The rows of a group lie close to one hidden flat surface of 13 dimensions, which passes through zero. Surfaces can cross.
Some rows, each with its group after it:
[ -5   1  -2   1   1  -8   4  -4   5  -8   6 -10   7 -10   0   0 -13  11
  12  15   8  11  16  18  -8] : (1)
[-18 -13   7  -2  -9 -11  -2  30   2  12 -12  -1  -4 -22   2   6 -12 -23
   0  -4   2 -16  -1  12   4] : (3)
[  5  20 -26   2   8  -3   3 -19   3   7 -12  -5   6  17  -7   5  -2  14
 -12  -3   0  14 -11  13   5] : (2)
[ -2   5  -8  -1 -16 -12  -6  10  13   0  10  -1 -18  20 -22   1  15  -5
 -10 -12  -2  -9  -7  -9   2] : (3)
[-15  -5   9  -9   6   3  -2 -15  -4  16   9   7  -2  -6  10  -1  20  -1
   5   4  -2  -5  15   0  15] : (3)
[  4  19  -4   0   1   5 -11 -11   1  -6  -6   2  15 -13  -1  12 -11   1
   3   8  -8  20  -3  -3   3] : (1)
[  2  -5  -3   7  19  -5   4 -16 -11   9 -11   2  16 -28  12   4  -1   9
  -2  10   2   4  15  12  -2] : (2)
[  8  10   6  -3  -7   4  -2   9   6   4  -3  -9  10   5   4  -5   1   8
   3  -2 -16  14  -5   4  -3] : (3)
[-14  -2   7  17   2  -2   6  14  -6 -11 -14   2  -2  -1   0   2 -10 -12
   4  -2  11   1   4  -3 -11] : (1)
[  2  -1  -3   7  15   6   5 -11   2   0  -3  -7  -4   2  -6  -2  -8   8
   0 -10  -5  -5  -2  -4   4] : (3)
[  4 -12  -4  -6  -7 -11  -5  -7  10 -16   5  15  -3  11   4  -2   9 -11
  -9  -4   2  -1  12 -18 -10] : (0)
[  3   3  -3 -10  12  -1  -5  -8  11  16   7  -2   1   7  -4 -11  21   7
  -5 -22 -24  -6   0 -13   8] : (2)
[ -3  -9   5  -7   4  15   1  14  -6  -5   2   2  -2 -13   6 -11 -15 -12
  11  -6  -8  -6 -12  -4   0] : (1)
[  3  -7  11   7   0 -15  -2  -1   8  -7  -1   0  12  -9   2   8   1   6
   3   4   1   4  28  -9 -12] : (2)
[ 8 16  3  5 -1  5 -6  3  5 -9 -4 -4 10  8 -9  0 -7  5  3 -3 -5 12 -4 -9
 -6] : (1)
[ -3  12   2   9  -8  -1  16 -16   5   1   5 -11 -13  30 -11  20   7  15
   4   1   4   4   4   4  10] : (3)
[ 12  -9 -12 -15   4 -12 -16   7  14  -4   1   0  -2   3   8 -18   0  -2
 -11   3 -12  -2  -4   3 -13] : (0)
[-10   0  14  -5   4  -5   1   7  13   4  -6  -1  -1  23  19   4  10  -4
   6  -8 -10  -2   5  -9  -4] : (2)
[-12  -2   2   2   6 -10 -16 -15   9  -4   3   2   6 -19   2  -4   8   6
  -1   4  -5   5  21 -13   4] : (2)
[  2  17  -1  16   9  10   0 -11 -16  -6 -19   7   5  14   7   8   0   4
  -4  11  15  12  -9  -5  -3] : (2)
[ 12   0  -5   1 -12  -2  13 -11  -6 -19  13   6  10   0  10  -5   4  -3
   1   3  17  13  -2   2 -20] : (0)
[ 26   0  -3  -9 -10  -9  -2  14  -1  -2   7   6  16 -12   8   0   6  -4
  -7  -5  -7   0 -11  -5 -18] : (3)
[  2  -1   5  -4   4   6   8   9   2  -1   6   1  -1  19  -1   2   2   0
   7 -16  -2 -10  -3 -12  -3] : (1)
[ -9  -6 -15   1 -10 -22   6   3   5  -7   6  -3  -2 -24   0  12  -7  -4
  -2   4   6   1   2  14  -6] : (3)
[ -8  -1 -12  11  25   7   5   7 -11  -5   4  -4 -20  17 -14 -15  11  20
   7   5  -7   2  11  -1  -9] : (1)
[  3  -9 -12  -3   6  -9 -16  -6  -1  -1   5  12  -5 -22  -7   8   6   3
 -10   9  -9  -6  11 -14   4] : (0)
[ -9  15 -14  -8 -14   7   4  10   4   6   9 -11  -3  -5  -7   1  -3   9
   5  -8 -14  10 -24   7  14] : (2)
[  5  -3  -2   8  -7   1  -5  14 -10   2   2  -1  -4 -12 -30 -11   2   0
  -5   5   2  -1   8   8  -2] : (3)
[  4   8 -11  17   3  -4  -8  -6  -6 -20 -16  11  -2  12 -12  27 -12   7
  -7  17  17  10  11 -13  -6] : (2)
[ -5   6 -28 -14   3  -1   0  -3 -10   3  10  14  -8  -9  -6   7  12 -10
   1  10 -13  12   0  13  -2] : (0)
[  6   8  -5   9 -17 -16  -1   1  19 -16  -9 -14   7   5 -11  13 -26   4
  -5  -1  10   8  -2   5  -7] : (3)
[-31   6  19   5  -8   9  -5  -3   9  -1  -4 -11 -14   5   7  -1  -3   0
  13   6  -8   9   1  -2  21] : (2)
[ -5   8 -20  13   9  -4   6  -3  -6  -3 -10   0  -9  21 -16  -7   6   5
  -8   2   8  10   2  12  -9] : (2)
[-22  -6  -6 -14   6 -15  -4   3  21 -11   5   0   2  14  25   1   1   6
   9   1  -1   5  16  -8 -10] : (1)
[ -8   3   1  -6   4  -1   6  -2   0   5 -11   6   2  11  25  13  -3  -9
   2   4   7   0  -8   5   1] : (2)
[  6   0  -3  14  -9  -6   7  27 -16  -1 -14  -2  -5   1   2   8   0   8
  -6  12   8   2  -8   9 -11] : (1)
[ 21 -15  -3   4   2 -12   1  17   3  -3 -13  -3  -5  12   8 -11  -6  -2
 -17  -2   5 -15 -11   6 -19] : (0)
[  9  13  11  -2  -2 -13 -23  -5  17   8 -19   5  15  11  -4   7   3 -17
 -15  -3  -2   1   8  -5  -2] : (0)
[ 20  11  -9  -6   1   2  -6  16  -9   6  -7   2   1   0   6   5  -1  -3
  -6  10 -10   3 -24  10  -9] : (0)
[ 13   5 -16  -9   8   9  -7 -17   2 -20   6  12   8   6  -5  11 -15   6
   3   2  -1   9   1 -18  -3] : (1)
[  7  13   5   4 -18 -11   0   8   9  -1  -4  -2   4  20  -3   8  12  -2
  -5  -2   0   9  -2  -3  -9] : (3)
[ -4   5  -8  14   7  -4   5  -7 -14  14 -24   9  -5   5  -9  19   0 -15
 -15   0  17  -7  -1  11   7] : (2)
[ -5  -6  -2  -5  -7  -2  14   4   1  -3  11  -2 -13   5  11  19  -7  -4
   6  -4  10 -16 -16  -2   5] : (3)
[  6 -21 -10  15  14 -10  13  -3  -8   3  -8  -2 -13   2 -11  -3  -4   5
 -13  -3  11 -18  11   9  -5] : (0)
[  0   2  -5  -8   9   4   5  -5  -7   8  -8  10  -3   6   4  15  -4 -14
   2  10  -2   2   4  16   2] : (0)
[  6 -15  14  11  15   6  13  -2 -14   6  -8   0  -4   1  -3  12 -12   3
   4   7  13 -17  18   7   2] : (3)
[  0 -27 -10  -5  -3  -7   0  -1  -1  -6   1   4 -17   2  12 -10  -2   2
 -11  14  10 -10   3   8  -2] : (1)
[  2   7  -4  13  -2  -7   3   5 -13  11   8  -4  -2 -15 -21  -7  24  10
  -5  -2   1  -2   4   6  -1] : (1)
[ 18 -17  -6 -17   3   9  -4   5   5  -2  15  -3  -2  -8  -5  -7 -13  12
   2  -6 -16 -11  -4  -7   4] : (0)
[  7  -4  17   1   3   1 -15  -2  -2  -2 -10  11   2  -3  19  13   0  -9
  -6   9   0  -8  -1 -19   4] : (0)
[  0  -8  16   0   9  -3 -15  11   6  -9  -6   8  -1  18  14 -17   9  -8
  -1   3   0  -4  12 -17 -17] : (2)
[  6   6  15  -3  -6  12  -1 -11  -9   7  -3  12  -1  31   1  16  11  -4
  -1   7  17  -5   4  -9  10] : (3)
[  4 -11   6 -14   3  -3  -5  -6  15   5   4 -10   4  -1  16 -10  -6   7
   2   4  -9  -3   4   8   2] : (1)
[ 10  -9  -2 -11  13  12  -8 -18  -9   2  15  15   0 -14 -11 -10   7  -6
   0   0  -7  -9  11 -11   5] : (0)
[ -5  -4  -8  -2   0  -4  -7  15   0 -12  -7   1   5 -22  -2   6 -27  -8
   6  13   2   7   5  10  -8] : (1)
[ 11   8  -5  -9  16  22   9 -16 -14   9   8   2  -1   3   3  11   1  12
  10   6 -14   6  -7   2  10] : (0)

New rows, each followed by its group:
[  0   5 -19  -7   7  -3  -3 -11  -7  -7   9  10  -4  -3   9  -6  13   1
  -1  15  -6  15  -2   5 -11] : (0)
[ -2  10  -4   0   3   1   1  -6   5  -5  -3  -4  14 -11  16  -4  -3   2
   3  -8  -8  13 -14  -5  -4] : (3)
[-8  5 -8 -1  5 -5 -1 -5 -1 -6 10  2  7 -9  9 -8 15 11  5  2 -3 13  7 -7
 -9] : (2)
[-18 -16 -10 -10  16 -10  -1 -13  -1   8  14  13 -20  -2   7  -2  23  -9
  -4  -2  -1 -20  13  -7   6] : (3)
[-15   4  -3 -26   7  19   4 -11  -2  12  13   5   2  -5  -1  -1  -7 -14
  21   4 -13   9   7  20  14] : (0)
[  1 -15   2   6  11 -11   9   9   7  -8   1 -10   4 -20  11   0 -19   1
   4 -13   1 -17  -4  -5 -12] : (3)
[ 17   2  19   0  -3   3  -6 -10   8  -2  -3  -4   8  30  -4   5   0  15
   2  14   7   5  23  -1  -2] : (3)
[-20   5  -1   6 -14  -5  11   7  -9   9  -1  -3 -13   1  -5  11   4  -9
   4  13  15   2   0  25   6] : (1)
[ 12 -10  -2   4  12  11  12  17  -5 -10   3  -3 -15  37  -6  -9  -2  14
   3  -8   0 -12  -1 -11 -13] : (1)
[  1  -6 -14 -10   4  -5  -6  10   5  -9  -3   5  -7  14   2   0  -9  -3
  -2   7   1   0   0   2  -9] : (2)
[  1  -9 -27  -3  14 -25   5  -8  10  10  -3  -5  -6  -7   7  19   8  22
 -13  -2 -17  -4   7   3   2] : (0)
[ -2 -16 -11  -7   4  -7   7  23 -10  -4   9   8 -22   5   6  -4  11  -8
   1   6  -4 -11  -1   5 -16] : (3)
[-11  -1  -4  10   5  -4  -1   8 -11  -4 -10  11   1 -14   7   3   8  -6
  -4  -1   1   3   1 -12  -6] : (1)
[ 11  -9   4  10   4  -8  -5  -3   3 -13  -8  -5   1   0  20  -2  -7  15
  -8  13  10  -2  -3  -6 -10] : (0)
[ 12  -2   0   0  10  15  16   3  -5  14   4  -7 -13  17 -19   8   3  14
   4 -16 -21 -10  -1  -2  11] : (2)
[ 28  12  -7   3  -3   1  11  -1  -6  -2   0  -6  11   6   6  13  -1  16
  -3   0  -2   8 -19   2 -10] : (0)
[-10  -3  -6 -14  -8  -1  -6  -8  16  -6   6  -4 -11  10   0 -10 -10  -6
   0   5   3   1  -5  10   7] : (2)
[-11   9   7   0 -24  -1   0   0  -6   3   0   9  -1   8  -3  17  10 -10
  -1  10  21   4   2   4   9] : (3)
[-10   4   5  13  -4 -12  -6   4  14 -11  -1 -11   9 -16  -5 -11  -6   0
  -1 -17   5  -1  -3 -13  -5] : (3)
[ -4  16   6  -5   2  23 -18  18 -15   4   4  -4  -4 -17   0 -12  -6   3
  13  18 -12   7 -22   4  10] : (0)
[  6   0  -1  19   8   6  19   3 -20  -2 -11   0  -6   6  -9  10  -5   3
   2   5   8   1   3  10  -8] : (3)
[  4  -7   5  10  11  -3  -1 -29  -4  -7   5   5   2  -5  -3 -14   9   0
  -4   6  15  -1  21  -1  -6] : (2)
[ -2  -4  -4 -11  -4   2 -14   6   7  -2   5   3  -3 -10 -12  -3 -10  -6
   2   5  -6   0   6   0   5] : (0)
[ -7   2  10  -8  14   0 -17  -4  12  17  -7  -2   1   4   0 -12   8  -5
  -3  -9 -16  -8   6  -5  11] : (0)
[ -1   1  12   4  19  19   6 -13 -14   9   5   1   9 -12  11 -11  10   7
   9 -13  -4  -7  -5 -15   8] : (3)
[  3   9  11   1  -2   8  13  -2  -1  -1  10   2   9  13   2   7   8  -3
   9 -22   4  -6  -6 -19  -1] : (1)
[ -3   8  -8   7   5   9  -4  -3  -3 -15   0   5  -7  18  -4 -10   7   9
   0   1  -3  12  -5 -17  -5] : (1)
[ 11 -10   4 -12  -4   6  -7  13   0  18 -12   2  -9   7  13  -1   0  -8
 -13  -1 -16 -14 -21   1  12] : (1)
[ 15   1   3   3 -11   0  -7 -10  13 -11  17  -7   0   1 -29  -4  -1  11
  -2  -9  -5  -1   9 -15   4] : (2)
[-10   4   5   1   0  10  10   1   4   0   5  -9  -4  19  -3 -11   4   7
  10 -14  -3   3  -2  -3   5] : (0)
[  0  -4  17  12   3  14   7  10  -2   5   3 -18   1   3 -11 -32  -2   8
   5 -20   6 -15  -8   1   3] : (0)
[ 11 -22   7   6   4   4  15   8   0   1  -4 -13  -4  -2   5   7 -21  20
   0  -7   4 -21  -2  -3   6] : (0)
[-16   3 -20   8   6 -18  14  -2   3   9  -5  -3  -8   9 -15  11  13   6
  -4  -7  -2   6  17  12  -3] : (2)
[ 15  -7 -13 -15 -10  -5   1  13   2  -7   7   7  -1  -4  10  11 -12 -10
  -5  -2   1 -10 -22   0  -8] : (3)
[ 18   6  17   6  -3   6 -11  -6   4  -4  -9  -2  18  14  -7  -4  -5   8
  -3   4   7   6  13  -8  -3] : (3)
[  3   2   0  -6 -14 -19 -12  -5  28  -6   2  -4  14  -1  -1  16  -2  10
  -6  -9  -9   4  12 -20   3] : (0)
[ -6   4   1   8  -5  -2  10  -7   0 -11   1  -5  -1  15   8   2   1   9
   6   8  13  11   4   2  -6] : (1)
[ -6  -6  -4 -12  11  15 -11   6  10 -11  -2  -4 -22  36   2 -15 -14   7
   7  11  -9   1  -3  -1   4] : (3)
[  0   4 -20  -3   4 -11  19  -3   6  12  -2  -9 -18  17  -2  18   9   5
  -2  -3 -26   6  -4  18   0] : (3)
[ -7  21   9  14 -13   9  -3  -3  -2 -10   5  -6   8 -10 -19 -14   1  -7
   7  -5   3  17  -7  -2  -1] : (1)
[ -9  19   8   9 -17  -7  -5  27   1   6 -14  -8   5   1  -3   0  -1  -9
  -2  -1   5   6 -17  10  -4] : (0)
[ -7  14 -10  -2   9   0   8 -11   3   7  -2  -6   2  18  -6 -14   4  -3
   4  -1  -1  15   4  26  -6] : (0)
[  1 -15  -1 -13  25  12  -7 -12   6  -1   9   1  -4  -5   3 -23  -5   3
   7  -7 -18  -9   7 -10   3] : (1)
[  8 -19  -5  -6   8   1   3  25  -1  -2  11  -6 -17  -4  -8 -14  -8   3
   3  -5 -12 -20  -6   1  -8] : (3)
[ 10   0  15   3   0  13   8  15  -6  -4  -1  -5  12  -2  22  -3  -6   7
  10  -7  -7   0 -18 -11  -8] : (1)
[  5 -10  -4   5  -2  -5  -2  21   2   2  -7  -4 -11   3 -13  -3  -5   1
 -10  -9  -2 -14  -5  -2  -2] : (0)
[-21  -9 -13  -6   7   6   0   9 -14  -3 -10  13 -14  -6  13   1 -12 -18
   2  13   8  -1  -8  12   3] : (3)
[ -5  14   1  12   8   4  -5   8  -7   6 -20 -10  -3   2  -2  12 -14  10
   2  19   2   7  -5  15   7] : (0)
[-21 -15 -14  -3  -8   0  17   3  -7 -14  13   6 -16  -5   1   4  -5  -2
  10   7   9   5   8   7  -2] : (0)
[ -6   7  -7  21  11  -1   5  -9 -14  -7  -4   5   5 -13  -7 -12  13   2
  -3  -4   4  11   4  -6 -10] : (3)
[  5  -8   5  -9  13  11   4 -16  -1  18   4  -8  -2  -5  -4   1  -3  16
   7  11 -16   0  19  16  17] : (3)
[ -7  18   8  -9  -9  -4   2  34   6  18   5  -7   7   3 -22  18  -2 -16
  13 -19  -6 -10  -4   6   0] : (1)
[ 16 -11 -17 -13   6   2  -6 -11  -5 -12  19  16  -6   4  -7  -5   1  -7
  -7   2  11 -13  -1 -10  -7] : (2)
[ 10  -7  14 -11  13  22   0  -6 -16  13   5  10   3 -13   2  -6  -5 -14
   7   1  -2 -14  -2   4   8] : (0)
[  1   8 -20  -8  11  -3 -16   4   7  -9   2   5   1   6  -5   1  -1  13
   1   7 -14  12   6 -11  -6] : (1)
[ 12 -10  -8 -11   5  -2   0   2  -4 -16   4  11   3  12  17  -5  -7  -6
   0  13  17  -2  -1   4 -22] : (2)
[ 19   3   4  -2 -14  -8  -3  -6  12   9   5 -11  15 -12 -15 -11  -1   0
 -11 -15  -2  -3  -4   8   2] : (2)
